The groups are shells around one centre, one inside the other: the same stretched ball of 7 dimensions in 7 sizes.
(in the rows, 128 means zero)
Some rows, each with its group after it:
[150 127 177 121 190 154 112 131  93 156  92  76 108 216 166 116]	q_760
[132 149 138 149 133 121 132 154 182 138 139 108  84 131 133 167]	q_77
[134 127 105 141 109 145 159 140 144 134 132 113 127 117 115 160]	q_582
[115 166  98 129  74  71 117 127 144 146 180 190 162  75  85 107]	q_760
[136 163 117 122 102  97 121 137 134 141 150 158 183  80 125 115]	q_582
[117 129 113 144 107 116 138 116 119 141 150 145 108 152  99 121]	q_71
[144 100 150 165 165 162 173 169 203 134 105  51  28 185  99 217]	q_760
[116 144 117 136 110 128 101 140  93 133 143 142 170 103 158 100]	q_71
[127 157 116 130  91  76 112 150 145 136 162 179 192  59  95 110]	q_760
[120  87 126 162 114 124 137 150  90 109 128 147 167 122  90 108]	q_71
[ 89 154  92 144  64  81  81 142  96 126 185 205 196  49 117  72]	q_71
[148 160 137 128 131 125 142 119 135 143 129 121 130 140 161 136]	q_892
[112  93 112 173  98 131 139 162 107  98 136 145 166  89 108 125]	q_145
[142 174 143 124 130 102 117 129 145 148 141 136 138 123 158 124]	q_77
[129 132 138 131 123 101  98 158 108 134 136 152 192  96 111  95]	q_679
[120 121 130 152 121 131 125 130  90 122 132 136 141 140 146 107]	q_145
[116 158 130 119 119 102  83 121  81 152 150 161 164 132 144  71]	q_679
[137 167 154 133 139  87 118 132 172 154 147 134  90 151 121 137]	q_71
[122 140 129 152 106  84 125 147 156 128 157 162 133 102  93 127]	q_679
[124 160 100 133  98 133 133 120 126 141 150 134 135 109 159 132]	q_71
[139 105 156 159 164 148 155 148 158 134 109  77  53 197 113 173]	q_679
[132 181 133 124 127 106 118 118 159 161 152 129  91 146 149 137]	q_77
[107 160 106 129  93  96 103 113 107 151 169 172 139 121 119  91]	q_582
[126 113 128 144 126 145 122 148  86 122 120 122 169 122 143 111]	q_77
[163 148 168 134 161 123 139 152 161 135 108  99 132 137 157 154]	q_892
[112 161  72 144  57 103 141 140 167 131 179 168 151  45 104 148]	q_71
[ 92 150  87 144  69  92 106 124 115 139 184 186 139  93  99  98]	q_582
[135 123 130 140 134 135 134 169 164 139 125 101 121 120 100 163]	q_892
[143 165 147 127 147 116 124 151 192 159 135 100  86 140 129 167]	q_582
[143 184 147 125 126  83 103 159 178 144 149 145 160  76 146 133]	q_760
[126 137 102 142 111 138 155 146 188 150 146 103  73 130  91 186]	q_71
[155 151 149 129 156 138 151 133 172 154 117  84  79 171 144 172]	q_77
[130 144 144 135 124  90  93 168 132 131 141 154 186  81 119 105]	q_71
[139 119 147 155 150 134 143 176 194 135 121  85  78 141 101 187]	q_145
[112 127  92 140  78 110 117 151 102 123 156 172 207  57  99 100]	q_679
[136 179 130 117 121 101 121 104 131 160 150 145 123 144 148 114]	q_892
[129 142 139 145 119 106 111 148 116 121 138 149 172  98 148 107]	q_582
[165 111 172 148 172 146 160 148 135 122  89  83 125 168 147 155]	q_760
[127 174 128 126 111  82 112 127 158 156 163 158 122 117 114 122]	q_582
[132 164 116 144  99  90 137 165 214 136 162 142 124  64  99 174]	q_679
[147 155 124 118 124 131 141 111 113 149 129 125 148 140 153 123]	q_892
[110 165  84 142  63  92 130 120 137 133 180 184 155  69 118 118]	q_582
[107 188 130 135 106  71  78 139 157 151 179 171 119  99 138 107]	q_760
[112 177  97 134  89 100 125 123 179 159 178 148  84 113 111 149]	q_77
[161 162 153 121 156 127 147 127 165 156 117  95 101 163 152 159]	q_145
[120 123 138 164 117  99 119 174 157 115 145 145 141  90 102 137]	q_145
[137 127 141 143 147 149 131 158 144 136 117  90 111 142 142 156]	q_145
[139 130 158 133 161 140 108 156 118 141 110  96 134 152 154 126]	q_892
[132 130 124 134 133 139 145 121 134 153 130 106  85 177 111 145]	q_145
[136 124 105 138  99 134 155 122  93 122 131 144 184 105 130 116]	q_760
[135 124 115 139 100 113 137 152 115 119 135 154 206  71 108 116]	q_679
[132 127 130 128 123 116 119 135  97 140 131 143 171 127 110 100]	q_145
[140  92 127 157 132 156 162 166 139 116 109  95 135 124 104 165]	q_77
[115 131  81 147  76 127 152 130 133 129 158 149 141  91  99 140]	q_145
[115 109  95 161  85 123 143 167 141 112 148 146 165  65  85 144]	q_892
[149  39 153 169 168 190 175 175  98 101  69  62 135 175 100 160]	q_760
[121 181 117 135 100  78 119 139 197 154 175 155  97 100 102 149]	q_77
[118 122 121 139 117 120 117 143 115 140 141 137 136 131  98 116]	q_77
[140 149 117 112 115 124 123 127 103 149 133 138 183 111 131 107]	q_892
[ 99 151  73 147  49  94 117 137 117 121 184 197 192  36 110 102]	q_892
[129  68 125 161 124 150 151 159  87 107 109 120 170 129  88 124]	q_679
[144 100 151 133 153 149 122 148  68 128  97 110 185 149 137 100]	q_582
[131 123 135 143 144 158 140 122 105 139 117  96  96 184 155 135]	q_679

New rows, each followed by its group:
[118 130 139 141 122 108  95 139  80 128 139 157 175 121 138  79]	q_145
[104 217 101 128  63  47  87 118 160 149 207 212 152  51 143  97]	q_760
[106 180  82 134  78  99 135 116 197 167 189 148  55 119  91 164]	q_760
[168  83 159 157 173 174 185 177 165 117  76  50 110 158 115 199]	q_71
[143 150 132 147 118 103 147 164 203 131 142 125 121  88 108 175]	q_145
[121  98 112 173  94 119 152 172 142  97 139 146 166  70  87 146]	q_679
[115 118 123 157 115 129 134 119  92 123 138 141 122 153 134 109]	q_760
[147 174 149 135 146 113 143 129 200 156 138 102  57 161 146 176]	q_679
[158 157 176 106 178 122 107 123 112 166 107 102 129 190 160 108]	q_760
[127 161 136 148 111  87 121 137 150 128 155 159 136 103 138 123]	q_679
[161 141 176 127 169 117 115 174 154 139 105 100 159 123 140 140]	q_71
[138 143 149 150 149 127 145 143 188 144 131  93  50 169 128 177]	q_145
[101 153  82 140  76 110 124 126 142 147 176 158 114 102  99 130]	q_582
[113 158 118 124 109  99 102 112 110 159 161 158 123 144 116  95]	q_679
[125  92 131 154 122 132 122 167  90 110 119 135 190 102 110 108]	q_582
[122 204 104 123  84  69 119 131 209 163 188 167 106  78 107 151]	q_892
[ 99 179  78 141  59  95 118 110 131 138 190 184 138  77 140 112]	q_679
[175 141 159 127 163 139 162 159 185 142  99  77 125 136 135 184]	q_71
[116 117 100 147 110 145 144 148 151 142 142 109  93 133  88 162]	q_71
[145  93 153 150 159 155 152 144 108 125  97  90 118 180 123 140]	q_582
[157 139 146 134 149 135 162 126 154 144 114  97  99 168 135 161]	q_679
[ 98 111 113 169  97 119 116 147  99 110 152 156 142 109 118 107]	q_892
[158  97 177 137 191 166 136 158 108 135  77  63 121 195 144 141]	q_582
[114 120  86 139  85 136 142 116  81 131 147 152 164 115 111 106]	q_679
[105 174  89 132  78 101 108 129 148 151 180 163 129  85 123 124]	q_145
[158 149 158 123 156 116 132 156 172 150 117 102 128 134 123 155]	q_582
[132 119 142 167 128 120 140 169 160 111 129 121 127 106 123 156]	q_145
[101 119 115 166  98 109 119 146 119 117 157 158 128 111 107 115]	q_582
[124 109 108 152 102 133 139 167 129 116 134 132 172  79 102 139]	q_145
[124 211 104 119  94  83 118 130 221 173 185 145  81  93 120 166]	q_760
[163 159 172 111 178 140 118 135 128 158 101  83 127 174 181 132]	q_679
[ 95 164  80 149  53  73 115 137 160 134 198 197 141  54  84 121]	q_582
[139  72 133 155 147 180 155 163  93 114  90  81 149 149 121 145]	q_892
[104 143  84 167  62  99 145 147 172 115 178 169 126  59  97 153]	q_892
[125 166 133 131 117 102  98 137 121 139 149 150 158 104 159 104]	q_582
[140 143 164 126 162 121  99 145 117 149 119 112 131 160 148 112]	q_145
[158 126 168 139 176 155 140 154 139 134  93  72 113 168 165 157]	q_145
[143 123 116 144 127 155 168 151 171 136 121  87 100 131 115 186]	q_892
[140 166 139 123 127  90 114 154 180 154 147 135 132 105 106 142]	q_892
[122 155 117 147 114 128 133 140 165 139 149 118  91 123 144 159]	q_892
[132 136 136 121 130 129 106 113  46 138 123 145 192 144 164  67]	q_71
[131 157 113 142 113 127 146 146 189 143 147 111  90 113 127 178]	q_145
[116 106 116 144 118 143 125 138  87 132 130 127 142 142 113 111]	q_77
[141 171 131 114 119 101 113 128 127 152 143 147 168 108 143 109]	q_77
[132 168 118 139 113 106 143 142 212 153 158 121  71 119 107 181]	q_77
[123 204 123 122  99  62  98 136 192 161 182 169 120  84 122 130]	q_892
[145 116 158 147 169 160 144 144 137 137 101  71  79 191 150 160]	q_145
[ 93 161  91 148  62  72  99 140 140 132 193 199 155  58  96 103]	q_582
[151 175 138 117 129  93 127 153 196 158 143 127 132  99 112 157]	q_71
[155 132 149 140 152 124 163 151 201 148 120  89  71 161  91 189]	q_71
[139  81 131 155 138 167 161 148  95 115  99  96 145 152 119 140]	q_582
[146 182 131 113 130 113 135 106 154 166 143 122 102 153 151 139]	q_892
[163  71 176 161 184 159 171 179 153 116  76  61 106 178  95 180]	q_760
[150 110 146 134 140 129 135 153 101 125 107 124 191 121 117 115]	q_892
[146  69 167 169 174 161 154 184 140 111  85  69 108 167 104 169]	q_892
[132 100 135 148 136 148 145 123  79 126 113 117 133 174 128 113]	q_71
[109 109 117 168 105 128 132 139 102 111 142 145 133 124 125 117]	q_892
[107 201  88 135  60  58 117 126 200 152 205 193 116  58  99 139]	q_892
[121 118 108 147 102 138 128 148  94 116 134 139 185  89 135 114]	q_145
[106 121 104 143  95 107 118 135 109 138 157 162 143 118  77 105]	q_71
[127 187 127 120 121  99 109 128 176 168 161 132  90 131 134 141]	q_582
[126 116 118 144 116 145 126 150  92 120 125 127 178 104 142 116]	q_145
[142 136 119 145 126 138 167 153 205 144 133  90  73 131  99 201]	q_892
[102 141  86 160  65  99 140 122 129 120 176 180 136  87 106 121]	q_679
[108 152 118 150  98  98 109 132 125 130 164 164 133 107 133 108]	q_77
[125 105 118 143 120 147 137 129  77 127 123 126 153 146 124 109]	q_77
